There are 3 nested groupings, the coarsest first. Each group lies inside one group of the grouping before and may be the whole of it. The rows also spread widely along 13 directions, which tell nothing about the answers.
In the rows, zero is written as 128.
Known rows, each followed by its group in each grouping:
[ 84 141 135 165 102 165  49 147  80  99 166 120  94 118  99 177 108 125
 118 119 118 106 136 152 142 102 170 138 163 127 145 101 121 127  96  77
  74 108 101  77 119 102] -> j685 j497 j843
[111 136  53 164 111 146 113 147 175 105 103 122 142 134 127 135 131 103
 103 129 127 194 175 122 123 113 135 163  81 112 168  92  93 116 134 144
 103 145 156 162 108 110] -> j319 j824 j239
[105 116 113 174  86 118 111 132  94 128 161  79  91  69 106 135 100 130
 137 102 109 103  87  99 135 111 115 129 100 130 178 161 149 187 108 123
 117 119 101  57 123  99] -> j685 j738 j314
[115 178 171  60 149 121 118  97 110  97 163 164 111 147 178 199 123 191
  72 159  95 106 167 166 119 177 180 116 145  93 103 163 123 104 149 104
  80  89  93 203  77 158] -> j685 j678 j252
[135 144 189 106 162 133 154 126 103 123 123 168 134 160 113 102 127 110
 115 159 111 119 146 172 142  99 146  77 170 110 108 108 157  99 127 118
 136 113 152 141 149 137] -> j685 j961 j39
[162  87 117  79 132 118 110  95 139 141 134  72 109 143 126  94 165 103
 138  89 151 124 107 128 116 130  83 132 116 155 152 143 111 112 130 122
 153 114 117 137 127 120] -> j319 j454 j940
[144 151 132  93  68  87 106 174  97 161 145 158 122 159 110  92 150 127
 118 140 131 177 146 155 112 175 134  77 160 140 168 165 142 110 194 118
 138 156 107 183 137 161] -> j319 j641 j950
[ 85 131  96 114 123 146  78 135 122 143 147  93 138 149 111 168 158 120
 144 105 165 148 134 135 107 146 146 172 128 137 132 118  81 116 112  94
 120 110 104 123 108 146] -> j319 j824 j974
[166 131 144 123 201 145 133  79 174  99 109 146 137 166 146 148 121  91
  92 129 102  76 153 145 129 117 142 125 114 133 101  85 101  94 129 134
 100  98 151 170 125  95] -> j685 j738 j274
[125 176 151 141 168  97 192 143 101 151 136 133 164  99 113 100 133 133
 105 133  91 107 102 157 116 141 137  57 124 105 112 157 138 182 111 128
 132 133 135 134 152 125] -> j685 j961 j166
[ 79  94 111 144 124 149 118 128 131 124 146  78 109 130 113 172 121  92
 144 112 155 120 135  96 121 126 143 160 105 142 165 120 132 117 129 119
 117  98 105  91 118 137] -> j685 j961 j949
[156 145 102 100 227 166 162  71 177  85  95 141 196 160 163 156 108 140
 120 145 160 137 173 118 117 128 107 190 123  86 106 106 112  97  79 155
 165 124 148 183 122 115] -> j685 j497 j364
[110 151 149 178 148  92 105 129  82 143 147 133 111  99  92 121 105 121
 108 159  69  48 100 144 153 119 154  83 129 144 124 137 105 177 142 126
  93  99 131  76 131  82] -> j685 j678 j773
[181 111  97 170 122 123 109 124 145 131 128 125 169 139  94 145  85 104
 157  85 136 109 102  77 147 113  84 157 134 141 165 128 141 127 101 133
 151 152 124  91 168  89] -> j685 j678 j756
[ 58 109 162 117 117 123 128 114 107 114 126 135  44 132 141 119 122 117
 109 229 114 121 177 137 138 105 170 129 100 128 134 117 125 104 211 167
 105  69 142 131  72 149] -> j319 j824 j974
[ 97 136 135 125 100 157 180 176 150 119 111 146 112 124 162  86 178 116
 103 120 143 214 165 170  97 111 159  88 108 100 131  88 154 118 123 144
 116 168 147 181 130 171] -> j319 j824 j974
[130 141 149 163 111 117 103 137 124 117 148 175 131 133 115 171  96 143
 130 129 103  87 116 123 127 122 160 135 148 137 110 119 127 128 130 123
  97 123 112 116 132 130] -> j319 j824 j239
[194  95 165 123 140 161 120 118 170 100 138 143 134 177 125 148 146  92
 122  35 130 113 112 143 118 100 134 109 159 148 114  78 146  68  80  90
 113 136 124 158 165 129] -> j319 j641 j950
[159 164 125  95 193 164 140 136 122 108 116 121 151 123 164  57 186 121
  89 103 152 145 147 200 104 147 120  75 152 122 124 100 118 152  72 117
 145 166 137 183 151 110] -> j685 j497 j364
[158 130 106 100 112 113  89 122 129 177 101 108 166 121 152 106 170 165
 175  86 174 127  91 139 116 144  81 179 142 119  93 134  95 139 107 140
 155 162 106  91 148 122] -> j685 j678 j252
[122  91 145 167 115 134  93 127 134 122 146 142 102 150 121 184  92  96
 148 119 135  64 128  86 136 125 154 154 135 165 139 102 143  99 154 131
 101 111  96  88 135 125] -> j685 j678 j252
[157  88 175 132 156 176 184  94 171  80  90 133 106  96 200 101 139 148
 129  89 135 116 116 143 129  50 113 135 114  89  85  71 173 121  53 168
 131 144 153 110 146 118] -> j685 j678 j773
[129 100 147  74 121 152 178 137 182 170  93 107 147 163 159 130 195 112
 154  66 184 191 131 156  90 112 123 143 112  92  87  96 142  65 118 128
 139 145 127 156 147 184] -> j685 j497 j364
[111 134 115 118 137 102 107 101 136 114 126 146 116 148 142 161 106 142
 112 187 117 110 168 115 118 161 151 163 108 132 134 141  94 106 194 156
 111  93 119 166  85 132] -> j319 j641 j950
[189  91 148 110  71  67 160 109 180 148 119 157 101 177 106 131  90  97
 117 142  85 149 133  84 147 112  96 112  89 132 164 160 167  59 233 168
 126 109 146 180 120 139] -> j319 j824 j239
[145 136 109 153 134 131 143 129 147 117 104 150 170 138 109 115 118 125
 134 127 120 164 134 131 130  89 119 144 128  98 126 108 125 114 100 140
 143 146 161 136 147 115] -> j319 j641 j950
[ 61 146 125  88 136 124 131 117  86 135 155 106 123 130 121 166 117 155
 131 178 143 150 153 123 131 143 147 151 123  91 149 173 131 125 137 120
 138  87 110 123  92 158] -> j685 j678 j252
[ 97 152 105 132 107 160  80 159 116 122 118 110 120 108 148 122 169 136
 115 107 147 158 148 180 113 125 147 141 136 109 122  91  98 135 101 110
  93 151 116 119 123 114] -> j685 j497 j843
[121  99 103 127 155 129 131  91 141 101 132  75  70 120 138 117 114  79
  91 155 113 103 157 102 134 137 118 121  66 153 197 134 124 134 172 155
 119  85 131 144  91  93] -> j685 j738 j314
[162  80  82 153 152 146  68  47 174  66 127  56  73 103 143 152 109 112
  92  93  96  74 121  93 145 100  90 186  58 155 163 107  74 132 111 142
  88  79 136 118  77  44] -> j319 j824 j974
[ 88 103 142 148 134 114 211 140 126 132 121 120 106 106 122  89 123 105
 136 167 131 147 130 105 115 107 137  98  89 122 153 137 168 146 153 174
 157 120 148 124 134 154] -> j319 j641 j950
[138 149 134 104 159 167 133  98 154  88 113 173 188 146 183 201 108 197
 147 115 164 132 150 127 115 124 138 206 160  71  74 110 133  97  57 133
 139 142 111 142 127 150] -> j685 j678 j756
[113 124  94 123 100 115 100 136 116 124 183  96 119 141  96 169 117 110
 121 101 133 139 130 101 110 165 135 128 120 148 198 171 125 128 138  93
 121 112  86 148 113 136] -> j319 j454 j940

New rows, each followed by its group in each grouping:
[155 139 144 165 177 145 135 129 145  76 113 212 142 130 183 113  97 139
 125 173 143  60 156 118 110 152 153 135 158 166 103  82 135 148 131 188
 139 161 122 153 145 122] -> j319 j824 j239
[134 127 157 138  88 115 134 143 134 141 111 151 107 117 145 117 137 136
 119 126 104 129 124 151 134 101 140 108 121 107 111 113 142 120 150 146
  96 141 134 120 135 128] -> j685 j678 j756
[ 92 153 121 123  88  90  75 142  75 179 163 114 144 141  67 181 113 143
 149 139 116 127 108 126 145 138 139 142 146 114 144 178 108 127 149  87
 115  99 100  84 119 134] -> j685 j678 j756
[161 112 183  83 126 125 139 104 127 151 109 129 105 157 118  89 153 104
 126 121 108 135 118 173 146  70 112  93 136 105 104 115 144  82 136 120
 127 107 157 127 144 126] -> j685 j738 j274
[ 92 153 100 155 165 135  96 119  96  96 152 133 149 143  83 157  87 120
 119 179 120 122 158 116 139 127 153 148 142 127 164 133 103 132 115 113
 135  95 135 126 113 108] -> j319 j641 j950
[129 102 108 183 130 110  71 125  99 118 126  97  71  89 113  62 128  95
 117 155 109  66 114 125 140 120 119 113 111 186 167 111  94 176 159 157
 116 118 134  78 125  63] -> j319 j641 j950
[135 107 153 184  40  90 146 129 143 113 162 139  87 107  91 192  72 137
 107  89  44 132  94  92 143  78 144 111  88  99 158 159 173 111 146 115
  64 106 122 118 116 124] -> j319 j641 j950
[129  88 188 134  83 130 123 112 113  92 133 160  36 124 155 122  82 123
 120 174 107  91 151 114 151  90 141 118 129 134 154 119 192 103 183 165
 110 105 117 110 110 127] -> j685 j738 j314
[119  73 122 118 112 140 134 107 124 122 114  99  94 126 132 111 103 115
 163 158 171 143 143  80 150  92  88 172 112 125 177 133 170 106 143 170
 174 116 131  87 124 128] -> j685 j678 j756
[ 70 142  98 171  90 105 114 188  77 171 139 117 117 126  55  77 132  72
 133 178 125 169 138 133 137 119 143  91 121 147 187 133 118 155 172 130
 138 132 147  98 136 126] -> j319 j824 j974
[150 118 150 125 145 151 177  83 156  83 126 116 125  96 165 159 102 169
 118  92 116 127 112 116 125  85 106 151 104  73 115 136 168 131  62 139
 126 122 127 131 119 118] -> j685 j497 j364
[200 140  83 130 117 125  70 125 149 118 127 160 171 194  93 153  75  99
 121 126 134 148 169  97 145 153  91 160 159 138 189 132 129  74 158 122
 143 151 120 177 142  94] -> j685 j497 j364
[131 104 193  94 141 162 154 141 113 101 160 138  86 151 154 127 143  98
 113 101 155 108 146 144 109 147 158  70 163 156 148 110 194 102 126 107
 132 125  95 158 146 168] -> j685 j961 j39
[ 97 110 148 166  64  85 134 154  84 175 133 128  94  76 127 101 106 142
 179 155 137  88  87  96 122 130 121 132 118 140 137 161 163 185 173 177
 147 141  94  41 140 139] -> j685 j738 j314
[121 179 123  97 191 118 106 117 115 135 105 156 155 140 169 115 157 152
 103 185 134  94 165 178 116 176 155 130 143 125  85 116  67 139 151 149
 120 122 130 163 112 120] -> j685 j678 j756
[100 128 132 115  40 112 139 199 114 185 144 139 122 148 113 131 149 106
 156 104 164 191 134 128 100 157 147 102 134 126 164 150 171 112 177 116
 132 164  94 134 150 190] -> j685 j738 j274
[179 145 118 130 117 150  91 151 132 140 113 158 188 153 126 118 136 133
 159  79 173 146 123 145 117 130 102 154 185 121 115 101 132 113  82 115
 154 189 111 124 176 121] -> j685 j497 j364
[145 113 104  94 131 152 104 142 128 120 135 110 136 172 111  98 158  89
 127 106 172 181 156 139 117 140 114 121 150 147 182 116 131  92 120 106
 162 142 126 169 143 137] -> j319 j641 j950
[157  90 146 117 152 141 176 126 180 129 107 138 145 152 165 118 158 108
 153  84 175 125 122 116  88 137 126 137 123 148 103  94 146 101 119 157
 156 153 120 156 159 162] -> j319 j641 j950
[120 161 119 103 175 125 123 109 126 107 137 137 137 163 112 121 138 104
  80 166  94 138 171 169 127 128 154  99 126 117 138 123  89 106 140 113
 109  96 153 192 106 113] -> j319 j454 j940
[162 142 159  87 168 176  95 120 111  74 126 175 126 150 176  89 148 153
 120 143 166 114 159 176 120 131 133 125 199 141 108  87 137 118  82 129
 155 152 122 163 139 135] -> j319 j824 j239
[ 18 157 111 113 171 158 158 164 104 157 147 100 168 119 149 172 178 140
 154 129 197 145 140 144  76 177 192 149 124 110 103 125 104 157  88 111
 136 125  90 115 123 192] -> j685 j678 j252
[136 130 188 136 111  96 147 118 116 165 145 148 133 134  99 166 106 132
 149 108  92  81  78 131 133 100 141 110 135 112  87 148 148 121 131 113
 108 103 117  89 147 139] -> j685 j738 j274
[121  97 177 144 123  91 197 125 114 150 157 104  81 101 106 121 101  99
 126 130 100  87  90  94 129 121 124  69  92 143 157 170 188 151 167 147
 129  98 114 107 137 136] -> j685 j497 j364
[ 88 139 127 173 166 167 150 139 113 103 137 144 166 116 122 161  91 134
 155 141 163 113 136 106 118 111 150 160 148 110 124 108 152 149  68 134
 149 138 117  91 147 132] -> j685 j497 j364
[163 141  59 129  90 115  23 120 119 143  77 116 136 132 114  75 128 129
 134 163 135 158 157 149 159 112  66 189 136 115 151 113  67 114 164 156
 132 150 148 107 120  56] -> j685 j497 j843
[114 137 189 118 164 145 165 115  77 111 130 162 130 109 139 102 105 166
 151 178 140 103 122 143 146  82 131 115 173  95 101 131 180 146  77 146
 171 123 137  86 148 140] -> j685 j678 j756
[ 75 201  62 157 132  85 125 168  68 158 144 128 192  99  75 105 118 153
 130 186 123 171 133 134 116 169 135 121 129 106 168 185  90 200 128 129
 160 143 130 125 126 126] -> j319 j641 j950
[ 93 159  79 153  92 129  72 134 117 118  98 101  97  88 135 102 142 144
  86 161  95 170 164 172 141  99 129 150  91  84 146 112  76 146 145 138
  74 128 150 120  85  77] -> j685 j497 j364
[ 86 139 158 121  75  78 127 156 104 200 126 129 114 133  96 135 147 128
 133 145  96 145 114 159 136 112 158 100 116  99 108 147 119 111 187 120
  93 105 128 102 122 152] -> j685 j678 j773
[199  91 180 136 173 170 152 109 176  79 119 155 103 144 179 117 128  93
 105  74 135  67 131 133 115 114 129  98 142 160 112  66 169 100 104 145
 114 148 120 162 161 111] -> j685 j497 j364
[135 167 143 117 142 117  74 109  75 113 137 141 110 108 138 107 117 168
 102 172 104  86 135 168 140 138 126 118 160 119 122 146 105 157 131 125
 115 117 115 121 110  92] -> j685 j497 j364
[134 113 145 108 111  86 115  96 135 128 117 107  65  86 185 103 160 167
 103 139 104  83 114 147 106 151 129 128  84 138 103 146  95 152 183 170
  92 106 111 140  86 121] -> j319 j641 j950
[107 135 117 159  96 108 160 135  90 112 169 137 150  89 102 160  61 181
 163 139 137 144 102  66 121 131 114 154 135 101 175 197 183 174  92 139
 174 138  98  95 132 150] -> j319 j641 j950
[148 107 168 130 124 101 194 114 172 167 102 142 164 152 115 157 118 117
 159  96 115 123  99 112 126  91 119 138 108  92  80 125 153  87 138 145
 131 117 142 114 154 153] -> j685 j961 j39
[145 159 192 132 119 117 162 129 116 120  95 207 126  98 177  76 135 191
 126 166 103 117 117 180 123  89 139 107 154  88  49 108 144 147 114 175
 125 157 150 129 139 139] -> j319 j824 j974
[115 180 212  82 189 130 134 130  62 128 187 162 135 150 121 155 134 148
 104 141 116  67 121 185 112 168 183  55 198 132  91 154 143 137 103  72
 119  98  89 154 138 160] -> j685 j497 j364
[131 145  86 112 161 100 168 115 124 149 142  65 147 102 109 110 131 119
 106 119 123 146 113 115 116 162  91 104  81 116 179 188 121 170 126 131
 154 119 124 152 119 110] -> j685 j497 j364
[118 133 121 125 161  78 138 110 113 138 162 108 107 128 105 122 118  96
  98 162  91  76 126 115 116 171 141  84  96 168 166 172 102 152 186 136
 119  86 116 159 106 114] -> j319 j454 j940
[117 129 111  97 168 106  95  98  75 110 156  85  85 100 140  84 135 141
 109 179 136  83 132 126 119 182 113 117 123 169 175 174  99 181 155 145
 157  94 103 133  95 107] -> j319 j641 j950
[140 117 118 146  16  82 112 140 117 159 122 123 118 109  95 139  90 155
 155 115 104 171 103  97 152  94  84 157 113  83 163 174 162 122 161 139
 123 138 119  80 125 123] -> j685 j961 j39
[127 135 104 147 120 154 157 140 150 109 158 117 166 135 100 175 116 119
 127  62 134 179 117 106 113 112 129 135 117 102 159 132 152 122  57  95
 133 143 125 148 140 142] -> j319 j824 j974
[170 111 139 124  83 144 141 149 163 158 112 130 168 134 133 117 173 137
 170  22 162 175  78 145 104  91  99 143 143 106  86 100 144 109  58 114
 144 183 125 114 175 154] -> j319 j824 j974
